All groups share one centre, and each spreads out both ways along 11 directions, with some noise.
In the rows, 128 means zero.
Known rows, each followed by its group:
99 137 56 118 80 99 95 146 121 91 147 153 160 131 133 138 77 143 -> Y
139 86 157 119 122 130 105 140 86 146 98 94 130 126 151 118 139 141 -> M
137 68 129 116 113 160 154 181 104 122 133 70 115 132 136 120 147 156 -> Y
104 99 127 139 124 135 158 129 123 104 122 123 117 123 127 122 125 139 -> M
84 108 98 127 148 176 167 120 121 111 132 143 121 131 146 120 138 136 -> Y
122 137 138 118 161 125 97 126 105 118 103 140 128 135 145 117 137 122 -> Q
70 131 124 145 120 151 171 90 147 112 119 103 128 158 140 151 107 120 -> A
138 147 134 134 148 158 129 106 129 140 125 114 120 144 122 134 114 117 -> A
132 96 114 118 101 101 141 117 117 79 134 123 103 124 74 164 160 107 -> Q
86 150 152 103 136 145 162 125 143 161 128 72 144 128 107 64 122 134 -> Q
87 101 96 121 89 128 119 111 99 103 89 117 149 122 150 136 129 133 -> Y
170 129 122 112 133 147 117 134 110 153 151 132 117 129 114 130 116 126 -> Q
149 97 147 154 131 133 123 121 118 138 132 106 118 116 118 113 103 138 -> M
133 124 167 137 133 117 147 127 129 145 115 80 135 128 154 126 101 131 -> M
116 120 111 133 134 103 145 147 143 83 142 151 125 116 126 119 135 140 -> Q
119 132 147 147 119 156 138 83 142 138 93 136 120 161 140 150 140 118 -> A
160 130 138 90 114 107 141 102 111 132 113 83 138 135 123 129 121 120 -> Y
142 102 165 155 127 174 119 177 120 190 136 100 112 128 159 149 147 148 -> Y
122 131 121 104 121 77 113 121 125 131 146 104 150 131 129 134 119 134 -> M
152 129 177 118 131 94 130 123 115 141 117 94 122 111 101 96 118 146 -> Y
136 138 143 165 148 144 131 130 143 125 139 128 108 122 107 136 110 114 -> Y
153 105 136 130 132 190 157 100 96 159 127 90 106 127 114 144 107 114 -> Q
119 128 157 140 122 132 139 105 138 138 101 139 121 149 143 145 149 118 -> M
100 119 131 145 117 158 164 140 141 112 94 129 118 127 155 145 168 131 -> M
85 78 119 108 126 150 146 107 98 118 109 77 133 143 138 111 136 138 -> A
184 110 168 125 104 95 163 102 160 132 117 126 128 156 136 141 135 102 -> A
145 142 147 135 116 128 129 147 104 124 136 130 106 121 92 115 65 151 -> A
130 101 122 152 135 145 119 133 134 103 129 111 121 142 120 113 108 134 -> M
105 78 101 165 112 147 134 173 116 93 141 144 117 100 136 143 127 132 -> Y
89 121 88 124 120 130 95 142 143 120 153 159 132 150 118 119 152 167 -> Y
119 129 110 146 107 128 120 149 142 102 137 156 128 140 116 101 84 153 -> A
128 138 147 124 130 102 142 143 120 153 134 107 142 85 139 109 109 146 -> M
155 98 112 130 149 119 124 139 121 131 150 149 147 110 166 124 118 103 -> Y
115 127 155 130 149 131 131 105 141 154 116 109 138 127 132 90 143 132 -> Q
163 125 99 99 121 162 108 159 99 164 159 131 127 132 126 128 116 133 -> Q
131 135 127 108 133 142 166 150 96 141 131 136 119 75 122 123 139 134 -> M
108 122 117 105 124 141 153 156 120 134 132 106 139 125 153 143 151 112 -> Q
153 127 154 139 154 90 143 100 151 134 154 118 132 121 123 141 115 88 -> A
116 96 131 119 98 128 121 106 104 129 114 104 129 147 125 139 123 133 -> A
133 132 101 129 122 127 136 159 120 101 150 145 119 123 128 143 102 138 -> Q
116 132 121 116 128 126 167 126 158 117 126 104 139 133 146 127 150 130 -> A
129 111 138 152 120 137 121 139 132 121 117 113 123 135 133 125 116 140 -> M
111 110 114 140 151 153 139 121 111 91 107 135 117 133 158 161 141 112 -> Q
118 81 113 184 120 185 128 151 119 112 112 146 102 94 116 106 137 161 -> M
162 122 159 143 133 143 162 111 109 115 124 102 91 111 83 152 114 104 -> Y
62 125 114 127 167 134 151 117 118 145 137 86 146 79 160 158 178 117 -> A
96 147 107 121 123 160 123 105 140 138 129 109 130 154 103 123 131 127 -> Q
67 156 101 148 101 158 126 113 115 139 115 155 133 124 147 159 97 143 -> Y
168 171 121 105 137 173 149 144 124 176 166 139 116 130 100 89 70 156 -> Q
160 160 125 114 142 120 103 105 131 107 145 117 102 168 62 138 106 127 -> A
141 105 124 118 156 95 111 119 158 121 138 119 150 131 136 91 164 123 -> A
116 145 128 138 117 126 168 97 146 149 135 130 126 102 129 169 143 125 -> M

New rows. What belongs after each?
93 157 117 116 126 98 103 159 154 132 144 104 163 139 138 107 115 128 -> Q
144 144 143 150 108 139 131 80 141 159 125 123 118 134 107 151 116 142 -> Q
150 136 144 132 112 133 118 154 132 164 154 127 104 131 105 155 139 149 -> Y
121 122 93 133 125 175 154 102 127 103 135 143 100 144 100 147 130 131 -> Q
127 109 104 123 92 114 132 161 129 102 124 136 123 115 129 156 171 137 -> M
155 109 112 175 150 145 118 156 149 114 148 145 117 81 99 86 125 147 -> M
134 128 119 83 91 120 152 174 75 121 132 103 120 118 124 157 107 138 -> M
109 146 120 136 134 128 193 127 181 98 120 78 158 140 175 137 110 107 -> Y
118 109 144 152 124 143 151 125 109 122 115 153 105 102 128 136 133 129 -> A
132 137 133 140 97 120 149 139 129 144 130 125 126 110 146 159 111 150 -> Q
127 135 141 134 153 138 123 105 115 113 108 138 117 136 131 133 126 123 -> Q
121 98 117 146 109 129 153 107 136 124 137 111 120 113 124 165 144 133 -> M
113 125 75 109 100 156 135 129 110 102 133 103 138 152 133 140 89 132 -> Y
101 183 103 143 128 106 121 146 179 120 158 123 155 138 131 119 77 142 -> A
140 135 112 145 115 138 117 133 127 140 148 95 129 117 115 142 90 141 -> M
143 118 116 113 167 101 99 124 145 106 142 119 145 138 127 99 152 114 -> M
102 138 116 127 139 126 119 116 152 125 119 121 144 137 140 119 156 139 -> A
137 129 99 118 138 144 104 137 104 153 137 95 142 85 128 127 138 139 -> M
127 118 135 132 146 130 122 91 120 107 103 104 128 133 109 107 124 116 -> Y
123 155 159 145 136 124 130 117 119 144 130 118 116 124 113 134 88 129 -> A
109 89 151 125 113 142 131 148 94 146 109 111 113 111 131 115 158 166 -> Y
119 97 190 126 105 79 167 103 111 135 124 78 130 151 142 134 71 137 -> M
135 131 106 140 136 114 106 113 135 150 159 108 144 95 110 123 110 141 -> M
121 183 114 104 93 92 123 130 138 133 139 112 150 144 119 126 68 155 -> Y
108 120 110 169 98 139 118 164 150 118 122 129 131 106 133 128 132 164 -> M
131 134 118 117 140 125 133 112 137 146 140 149 139 130 151 137 142 118 -> Y
139 149 145 128 101 120 151 111 135 130 125 113 117 153 113 163 105 122 -> A
97 110 120 162 103 143 136 143 140 115 111 116 127 121 153 170 153 125 -> Y
141 98 165 163 146 115 118 97 146 140 123 108 128 134 133 109 115 130 -> M
163 154 157 134 113 114 131 131 128 133 123 134 111 137 102 128 89 139 -> A
97 112 110 160 145 135 145 93 171 98 122 123 135 142 145 148 157 113 -> Q
118 137 128 135 156 112 165 116 156 129 151 113 135 101 140 156 149 100 -> A
124 141 133 139 114 119 144 123 148 133 115 107 142 127 157 157 130 117 -> Y
162 124 154 164 121 118 110 135 155 124 134 100 103 133 90 162 150 112 -> Y
114 163 117 119 122 120 126 143 138 125 133 117 141 139 133 128 104 137 -> M
94 128 144 110 114 113 162 108 122 129 113 109 135 141 152 153 142 126 -> M
145 141 126 126 164 132 123 140 152 165 180 166 129 136 139 118 132 135 -> Y
89 123 93 130 166 159 158 147 106 108 162 95 122 92 117 122 106 130 -> A
114 127 163 135 104 125 150 113 103 146 110 115 113 119 127 163 116 129 -> A
131 129 170 141 161 117 169 113 140 145 115 124 134 97 153 115 138 115 -> Y
165 144 146 154 159 137 152 102 137 127 121 137 114 126 155 165 109 111 -> Q
119 164 139 132 174 170 181 106 134 128 143 126 112 131 112 101 71 114 -> M
96 141 107 124 124 156 146 132 118 123 130 98 126 128 124 140 115 143 -> A
110 155 135 113 142 136 151 87 135 134 118 116 129 143 116 111 124 137 -> Y
167 151 132 112 149 109 96 109 151 161 164 155 124 149 106 131 151 126 -> Y
125 115 124 117 121 145 132 154 94 134 129 110 126 118 142 135 117 127 -> Q
184 124 127 120 106 101 149 141 158 153 148 126 150 118 159 155 142 104 -> A
122 141 133 132 122 130 176 123 152 99 129 99 110 133 100 149 134 129 -> Y
105 144 155 136 112 139 152 173 125 117 98 148 116 129 143 109 113 149 -> M
177 113 150 124 154 118 132 144 115 162 174 169 105 100 111 125 139 124 -> Y
151 127 123 124 138 134 110 111 141 98 118 146 109 163 92 103 143 138 -> A
137 108 128 123 98 132 112 137 90 116 110 165 93 116 96 147 162 156 -> A
